There are 8 hidden switches. A switch that is on adds its own fixed numbers to the row, and there is some noise. The rows also spread widely along 10 directions, which tell nothing about the answers.
(in the rows, 128 means zero)
Some rows, each with its switches (1 for on, 0 for off) after it:
[132 144 129 103 118 118 155 119 143 141 124 134 141 138 144 146 131 104
 153 117 165 151 135 109 120 130 120 135 114 148 153 128 136 127 164 130
 139 142 169  86  86] -> 0 1 0 1 0 0 1 0
[106 136 112 119 117 122 168 144 127 163 122 139 144 126 161 110 152  99
 150  97 147 116 136 127 148  90 135 154 130 156 139  93 139  93 169 137
 140 145 152 129 105] -> 1 0 1 0 1 0 0 0
[165 145 160 106  86 175 138 117 165 144 155 104 116 107 144 133 135 119
 115 102 152 125 123 157 122  63  75 154 149 147 168  98 154 154 154 112
 125 119 144  56 120] -> 1 1 0 0 1 0 1 0
[129 133 134 120 119 155 110 175 105 113 145 120  90 175 196  86 167 186
 148 157  91 165 135  96  97 196  76 148 181 133 157 158 169 142 118 117
  96 117 101 160  92] -> 1 1 1 0 0 0 1 1
[102 182  94 136 139 127 156 121 140 167 116 139 185  81 108 142 140  39
 146  96 213 103 135 148 164  62 220 135  63 140 150  67  97  68 222 128
 153 169 141  72 101] -> 0 1 1 0 0 0 1 1
[165 138  77 106  95 137 134  92 110 109 136 160 120 132 161  90 126  79
 169 118 130 166 163 139 122 112 101 127 172 122 118  66 149  87 175 125
 173 166 146 107 110] -> 0 0 1 0 0 1 1 0
[143 147  90  93 120  92 144  97 125 120 111 162 150 150 134 121 126 104
 169 128 126 198 144  83 133 160 104 102 123 131 121 135 134 124 154 147
 146 150 188 103  88] -> 0 1 1 0 0 0 1 0
[138 130 123 134 123 177 133 118 110 114 145 156 109 150 189  96 159 105
 153  97 181 121 136 127 115 127 143 167 156 138 140  74 161  79 183 112
 169 152  88 138  83] -> 0 1 1 0 1 1 1 0
[117 193  98 145 134 136 145 145 129 157 119 138 166 123 132  91 135 107
 143 138  99 169 153 135 151 101 158 142 115 148 128  92 131  60 158 144
 118 140 117 117 118] -> 0 1 1 1 0 0 0 0
[144 120 109 110  99 151 148 103 132 148 133 142 129 145 185 122 161 101
 163 106 171 125 151 138 108 100 127 155 138 129 136  79 156  96 201 108
 160 163 145  97  79] -> 1 1 0 0 0 1 1 1
[119 168 161 135 140 139 125 118 122  90 130 160 139 194 168  85 147 108
 132 103 149 122 133 117 124 146 191 142 157 144 112  89 148  54 134 148
 175 144  59 174  82] -> 1 0 0 1 1 0 0 1
[127 185 105 147 101 165 105 184 142 138 147  84 118  65 121 117 137  96
 140 158 155 118 155 181 113  96 152 129 150 122 191  93 107 119 156 104
 108 140  81  70 135] -> 0 1 1 1 0 0 1 1
[109 158 134 112 126 134 117 163 102 107 141 136 123 155 153  93 138 140
 122 117 112 140 115 103 140 144  93 133 170 155 152 137 155 136 132 136
 115 117 117 152 100] -> 1 0 1 0 1 0 0 1
[140 172 175  73 115  97 174 179 132 153 124 136 131 113 135  75 106 118
 149 114  70 159 164 125 124 102  56 115 193 177 117  96 134  93  76 157
 133 114 131 144 166] -> 0 0 0 0 1 1 1 1
[141 148 116 137 108 177  97 143 117 105 149 117 115 158 160  99 152 137
 116 149 121 149 126 129 121 140 107 135 159 127 156 141 147 141 144 112
 117 118 120 124 104] -> 0 0 0 0 1 0 1 0
[152 161 107 122 105 142 144 115 144 145 129 129 146 112 131 109 137  89
 145 125 135 151 155 152 134  85 136 123 129 129 133  85 127  92 163 126
 142 145 142  86 124] -> 0 1 1 0 0 0 1 0
[135 124  87 120  87 148 119 130  99 107 147 152  98 145 181  82 140  96
 157 118 138 128 154 144 116 115  98 135 202 131 137  73 152  99 168 112
 162 162 113 147 107] -> 0 0 0 0 1 1 0 1
[120 143  91 145 133 154 137 156  96 124 145 147  94 112 181 108 137 134
 172 124 146 152 130 115 136 149 100 192 139 146 154 103 154 108 167 134
 116 152 124 127 104] -> 0 0 1 0 0 1 0 0
[141 131 100 145  90 170 123 158 118 153 129 104 121 148 170  97 172 140
 151 160 104 144 171 159 105 123 120 144 154 116 140 116 145 105 150  98
 115 137 133 123 124] -> 0 0 1 0 0 1 0 0
[120 193  61 151 126 142 115 159 116 145 129 131 142 117 142  87 143 136
 156 155  74 202 150 125 139 137 116 142 132 132 137 111 141  88 157 143
  89 142 125 108 119] -> 1 1 1 0 0 1 0 0
[153 147 175 118 111 123 133 171 140 105 140 121  78 144 171  98 129 173
 166 145  95 159 156 124  94 177  84 150 196 139 132 119 144 125  55 148
 121 127  91 148 142] -> 1 0 0 0 0 0 0 1
[123 124 171 111 111 166 137 178 106 127 151 132  89 142 186  77 160 118
 138 100 157  80 143 144 101 116 111 137 211 158 160  85 156 104 133 100
 157 126  63 171 113] -> 0 1 1 0 1 1 1 1

New rows, each followed by its switches (1 for on, 0 for off):
[138 160 103 112  75 149 116 152 136 140 142 104 131 116 140  89 145  91
 125 142 105 135 159 163 113  81 107  92 192 128 165  94 137 121 154 106
 133 130 115  94 118] -> 1 1 1 1 1 0 1 0
[112 156 123 129 127 121 126 160 117 119 129 130 126 137 136 112 133 111
 144 131 145 128 136 130 136 140 142 124 147 137 145 121 120 117 132 131
 129 142 122 138 118] -> 0 0 0 0 0 0 0 1
[135 165 121 159 129 209  77 147 110 108 146  97 128 166 155 128 162 165
 117 161 149 154 115 118 104 171 142 166 110 125 181 173 158 147 181  98
  96 114 115  86  70] -> 0 0 1 1 0 1 1 0
[161 155 127 130 117 139 102  93 125  56 150 151 100 141 137 104 110  82
 145 112 178 138 133 140 124 151 147 115 176 117 131  85 126 110 127 137
 182 156  89 119 114] -> 0 0 0 0 0 0 1 0
[101 141 153 120 140 140 146 203 104 139 136 135  95 124 175  97 152 137
 155 112 155 118 125 102 116 163 106 152 166 166 171 126 144 124 122 127
 121 122  93 165 108] -> 0 1 1 0 1 1 1 0
[140 144 116 118 109 161 160 131 139 169 135 118 139 123 164 123 144 124
 142 131 128 148 142 136 130  89 102 175 110 148 149 112 153 107 176 119
 119 133 166  85 106] -> 0 0 0 1 0 0 1 0
[144 142 181 125 120 158 117 174 117 112 141 122  91 177 180  69 161 143
 145 137 119 121 161 148  82 158 133 121 210 135 128 102 146  85  85 110
 149 126  45 182 127] -> 0 1 0 0 0 1 1 1
[137 198 140 133 146 121 152 157 128 121 132 156 117 103 145  64 118 113
 175 126 105 171 168 129 133 136 140 154 159 146 107  59 125  39  93 168
 139 146  57 150 157] -> 0 1 1 0 0 0 1 1
[121 150 123 110 128 132 157 147 127 156 129 135 125  89 147 144 135 103
 168 106 188 126 134 116 127 116 115 161 112 156 165 104 135 122 181 124
 126 153 154  80 102] -> 0 1 1 0 0 1 1 1
[108 142  83 149 124 163 121 150  95 150 133 130 139 162 169  95 168 122
 132 136 125 135 135 136 138 123 145 146 132 136 140 122 145  96 183 109
 121 140 137 147  96] -> 0 0 0 0 0 1 0 0
[152 223 134 127 132 165 103 113 131  86 157 152 128 100 118  93  89  85
 125 103 142 166 127 141 138  92 118 146 156 155 142  62 143  86 154 147
 143 137  65  77 121] -> 0 1 0 1 1 1 1 1
[ 85 132  90 116 121 122 163 154 103 165 142 148 137 118 171  92 147  77
 141  88 154  90 125 143 163  71 129 149 152 156 148  77 146  91 192 123
 145 155 137 154 103] -> 1 0 0 0 0 0 0 1
[123 159 129 119 119 142 131 124 113 117 131 149 152 172 145  87 138  97
 115 108 122 131 134 127 143 102 142 120 159 150 129 102 150  85 155 130
 157 129 114 145  94] -> 0 0 1 1 1 0 0 0
[131 162  92 116 113 140 154 140 125 127 163 160  89  63 169  90 100  85
 164  99 145 150 135 131 147  82  65 175 176 163 160  45 150  96 165 145
 142 154 106 102 126] -> 0 1 0 1 1 0 1 0
[154 213  82 158 105 179  48 154 127  94 148  80 131 105  89 113 119 124
 107 190 101 194 134 159 121 140 116  98 142 105 170 150 111 161 139 115
  84 118 119  53 140] -> 0 0 0 0 0 1 1 0
[123 164 143 124 139 153 118 128 116 121 141 127 154 152 123 110 137  99
  95 106 158 116 103 134 154 111 151 117 124 147 150 135 131 124 155 121
 138 116 129 119 103] -> 0 0 0 0 0 0 1 0
[134 154 116 126 117 164 146 155 114 169 132 124 147 140 163  76 160 127
 135 136  88 148 158 147 131  93 114 146 143 144 128 104 150  78 155 114
 122 125 132 128 127] -> 0 0 1 0 0 1 1 0
[ 86 174  96 131 153 145 166 168 106 176 139 159 141  88 164  82 141  86
 142  89 146 130 121 124 169  76 123 175 121 176 149  68 141  65 191 139
 126 143 114 134 116] -> 0 1 0 0 1 1 1 0
[139 158 146 147 113 167 120 144 129 122 120 129 127 168 170 102 167 138
 160 143 139 142 167 131  86 148 170 154 151 129 128  97 148  69 147 117
 147 148  74 134  92] -> 0 1 1 1 1 1 0 1
[134 188 110 141 126 145 122 176 120 139 134 132 119 122 156  56 142 127
 150 153  68 187 165 136 122 132 108 130 176 143 122  94 133  72 110 141
 114 131  79 150 148] -> 0 1 0 0 1 1 1 0
[141 152 160 111 130 141 167 158 125 146 142 139 105 119 175  93 139 135
 162 101 125 138 143 127 121 122  95 177 156 162 136  89 159  89 120 145
 132 129 110 127 126] -> 1 0 1 0 0 1 1 0
[148 156  74 143  94 155 102 113 144 109 135 118 123 116 143 137 151 109
 158 148 165 170 141 125 114 142 134 137 121 103 162 114 130 139 185 122
 126 155 141  59  88] -> 1 1 1 0 1 0 1 0
[104 131 138 127 116 123 173 187 115 178 114 138 122 140 181  75 173 111
 173 118 124 113 175 140 114 117 147 132 176 155 123  76 133  55 124 125
 152 146  95 188 127] -> 0 1 1 0 1 1 0 0
[126 160 185 123 143 148 119 163 113 113 126 131 125 177 153  92 159 134
 136 122 148 116 143 123  99 170 167 117 162 141 134 125 138  91 108 119
 148 121  64 166 103] -> 0 1 1 0 0 1 1 1
[ 97 162  86 128 136 133 131 138  96 145 120 155 160 167 164  84 155  88
 141 126 128 147 143 118 133 129 163 118 138 143 131 108 144  66 189 119
 147 150 116 154  79] -> 0 1 0 1 0 1 1 0
[ 83 177  87 143 145 127 124 159 110 137 130 129 152 137 144 119 142 114
 131 127 141 145 109 110 157 139 154 144 105 148 164 141 136 118 177 138
 107 138 138 123  81] -> 1 0 0 1 0 0 0 0
[100 161  88  93 116 108 129 168 113 151 140 119 141 116 128 101 128 100
 119 127 103 152 116 119 152 108  69  87 158 152 170 143 135 164 153 123
 104 118 169 114 110] -> 1 1 0 0 0 0 1 0
[119 186 176 114 124 116 109 145 142 101 122 115 143 108  66 158 109  63
 118  87 225  93 112 144 128 119 175  71 140 148 175 116  94 157 131 127
 158 129 112  79 114] -> 0 1 1 0 1 1 0 0
[112 177 107 137 129 160  88 173 112 108 158 114 108 104 127 112 126 120
 110 136 142 147  97 118 143 141  91 125 151 146 191 149 130 177 147 121
  92 113 112 102 112] -> 0 1 0 0 1 0 1 0
[156 169 122 114 108 129 137 146 126 123 128 130 122 131 151  90 125 122
 170 144  97 179 170 127 103 145 106 134 166 137 128 103 142  90 120 142
 137 137 118 112 125] -> 0 0 1 1 0 1 1 0
[134 169 161 135 144 114 146 159 128 103 133 146 101 110 145  82 124  92
 171 111 156 123 156 141 125 153 172 133 174 141 123  69 108  63  79 157
 167 147  54 162 151] -> 0 0 1 0 0 0 1 0
[125 136 136 107 128 116 180 162 122 162 121 150 114 125 178  95 148 119
 184 114 133 144 162 117 115 139 112 151 152 156 126  92 141  76 128 137
 144 146 124 146 120] -> 0 1 1 0 0 1 1 0
[109 169 137  90 152 108 161 131 119 180 104 152 198 188 141  99 152 135
 123 111  77 184 125  80 146 126 112 117 101 169 107 155 157  96 153 149
 119 113 183 138  83] -> 1 1 0 0 0 1 1 0
[ 95 170 139 108 145 108 147 169 109 156 120 129 166 153 122  99 132 118
 106 117  96 143 115 115 166 116 120 106 131 166 135 151 131 118 122 141
 111 107 159 154 120] -> 0 0 0 0 0 0 0 0
[ 86 192  73 152 154 111 131 151 100 114 133 157 141 101 131  99 116  71
 157 115 159 142 128 121 166 133 176 139 124 144 148  86 116  74 171 155
 139 163 104 132 106] -> 0 0 1 1 0 0 0 0
[147 100 112 132 107 171 141 125 117 123 149 143  79 144 208 110 165 136
 174 123 163 135 145 122 108 149 103 180 156 129 152  98 164 111 167 109
 142 153 121 127  89] -> 0 1 1 0 0 0 1 0
[100 176 150 160 143 139 130 192 130 154 118 113 145 150 151  90 179 138
 144 144 123 121 153 138 121 147 203 135 129 134 132 113 121  66 115 131
 117 130  68 163 117] -> 1 1 1 0 0 0 0 1
[120 168 157 138 114 150  96 179 117 108 137  99 119 125 114 110 140 101
 123 126 167  86 140 171 114 126 168  96 179 132 168 114 112 128 120 104
 140 126  78 127 130] -> 0 0 1 0 0 1 0 1
[152 120 146 126 102 163 124 114 136 115 134 128 105 152 164 153 148 131
 158 117 190 127 139 132  95 142 125 155 137 129 154 109 151 135 165 107
 144 149 137  92  87] -> 0 1 0 0 0 1 0 1
[119 150 108 163 113 156 137 175 135 140 144 118  89  74 161 122 148 105
 177 130 190 103 154 167 121 113 161 176 141 129 173  63 117  92 156 118
 127 168  81 108 131] -> 0 1 1 0 0 0 0 1
[136 141 119 159 125 175 135 132 137 127 141 134  99 107 168 142 151 136
 163 117 188 137 126 123 130 136 133 205 105 138 166  98 145 116 173 129
 121 150 121  88  95] -> 0 1 1 0 1 0 0 0
[159 165 148 135 105 169 125 165 145 139 135  98 103 128 159 117 150 165
 162 164 114 172 165 134  80 152 105 160 148 132 156 128 146 117 116 115
 105 124 105  89 118] -> 0 1 1 1 0 1 1 0
[130 173 115 132 117 130 113 140 122 107 127 139 139 144 130  80 145  83
 138 132 129 146 153 136 128 133 165  89 171 127 128  94 116  86 127 131
 158 140  85 144 121] -> 0 1 1 0 1 0 1 0
[122 179 130 161 132 148 123 154 146 133 120 117 136 115 124 134 148 121
 147 136 164 144 138 128 131 142 174 150 100 136 153 118 113 109 142 137
 115 139 113  96 115] -> 0 1 1 0 1 0 0 0
[129 159  55 146 119 161 110 112  99 114 149 154 132 135 165  73 141  87
 138 139 124 154 142 143 151 107 140 146 146 118 126  80 140  73 196 121
 141 161 110 131 107] -> 0 0 0 0 0 0 1 1
[ 95 160 109 132 130 117 127 199 116 159 118 110 132 128 143 104 160 118
 157 153 131 144 149 125 114 163 146 103 144 137 154 144 111 119 129 119
 110 134 122 145 120] -> 0 1 0 0 0 1 1 0
[ 92 178 131 154 137 152 126 175 127 148 144 117 136 122 147  99 152 101
 117 111 157  98 122 156 143  97 180 139 141 149 168  93 132  94 155 118
 123 133  72 136 105] -> 1 1 0 1 0 0 0 0
[161 118 154 139 114 150 168 114 151 148 120 139 115 181 205 109 172 165
 177 133 114 161 167 123 102 147 136 195 125 133  96 100 162  64 122 143
 142 147 131 142 107] -> 1 0 0 0 0 0 0 0
[121 187  99 142 120 130 124 148 125 122 127 131 132 106 140 113 126 103
 169 131 143 152 154 136 121 132 156 151 136 135 146  85 131  83 163 142
 130 159 103  96 108] -> 1 0 1 1 0 1 0 1
[124 198 174 154 138 179 128 181 135 143 153 112 114  99 134  92 126 112
 119 107 146 106 134 178 130  80 157 158 161 163 164  67 135  76 116 128
 121 119  40 123 146] -> 0 1 0 1 0 1 0 0
[108 230  87 159 133 164  74 139 123 115 134 121 177 132 112  89 144  77
 106 138 138 150 135 150 132 104 207 104 128 124 149  93 118  72 187 125
 130 144  63  96  95] -> 1 1 0 1 1 1 1 1
[157 147  65 143  95 172 105 128 105 115 147 139 107 142 178  60 155 110
 158 150 100 170 173 158 110 122 117 128 189 108 124  72 153  73 163 106
 146 153  88 132 119] -> 0 1 1 0 0 1 1 0
[134 143  48 139  88 142 106 140 112 111 143 133  91 120 178 105 143 115
 188 149 134 173 161 133  97 155 106 145 175 112 164  89 154 114 176 118
 129 170 113 100  87] -> 1 1 1 1 0 1 0 0
[103 189 108 120 141 146 130 125 119 136 139 149 166 122 127 109 125  79
 113 101 157 137 110 120 163  80 142 137 113 160 156  98 138  96 201 134
 134 136 123  99  88] -> 0 1 0 1 1 0 1 1
[122 157 199 107 152 157 187 144 146 188 139 133 151 118 145 118 137 114
 108  72 158  98 110 139 158  52 127 173 105 187 147  93 148  90 142 133
 130 106 132 115 125] -> 0 1 0 0 0 0 1 0
[122 140  94 102 125 129 156 109 107 133 129 174 133 146 183 108 134  95
 171 101 160 152 142 100 124 124 112 158 137 152 133  84 163  80 203 130
 160 165 141 121  68] -> 0 1 0 1 0 1 1 1
[148 117 132 128 109 181 119  97 113 111 139 130 134 192 171 108 173 116
 119 121 160 114 132 138 120 123 154 135 140 119 136 121 156 110 179  95
 158 132 131 129  79] -> 0 0 1 0 0 0 1 0
[138 162 135 129 118 149 118 154 129  92 157 132  79 106 169 110 126 124
 166 122 167 135 136 126 104 157 114 163 176 135 176  91 149 121 134 129
 133 147  65 107 101] -> 1 1 1 1 0 0 1 1
[ 97 196  98 129 141  99 149 166 131 169 106 134 168  98 120 125 134 111
 169 129 125 169 146 110 143 128 145 141  93 149 140 111 118  90 163 154
 102 153 149  94 111] -> 1 1 1 0 0 1 0 1
[139 166  98 150 123 161 104 126 108  65 150 159  90 135 173  93 121 124
 164 132 141 165 138 111 126 164 122 178 164 134 142  85 155  87 155 147
 143 158  73 128  94] -> 0 0 1 1 1 0 0 1
[103 173 134 147 127 125 130 183 126 144 120 117 143 160 157  61 175 108
 149 151 111 122 172 150 101 145 207  97 175 126 127  95 117  49 106 124
 149 139  43 180 117] -> 1 1 1 1 0 0 1 0
[157 217  63 152 106 154  69 122 141  76 152 128 116  85 115 104 107 111
 147 168 112 218 141 132 129 145 109 130 149 104 151  96 120 126 150 150
 104 151  95  55 127] -> 1 1 0 0 1 0 1 1
[ 97 176 126 112 150 115 140 168  97 137 122 141 150 136 132  89 133  98
 135 110 132 134 125 113 148 137 140 113 141 158 139 128 125 101 139 138
 134 127 124 150 112] -> 0 0 1 0 0 1 1 0
[130 167 146 128 136 153 175 140 141 171 116 143 153 130 167 106 156 119
 165 112 137 153 158 118 116 101 147 182 106 162 122  83 149  46 165 141
 138 142 118 111 102] -> 0 1 1 1 1 1 1 0
[149 120 135 105  81 151 112 124 142 112 156 104  92 112 124 166 118 104
 123 107 202 105 110 151 123 107  82 116 161 138 200 129 137 208 158  97
 130 130 163  59 102] -> 0 1 0 0 0 0 0 0
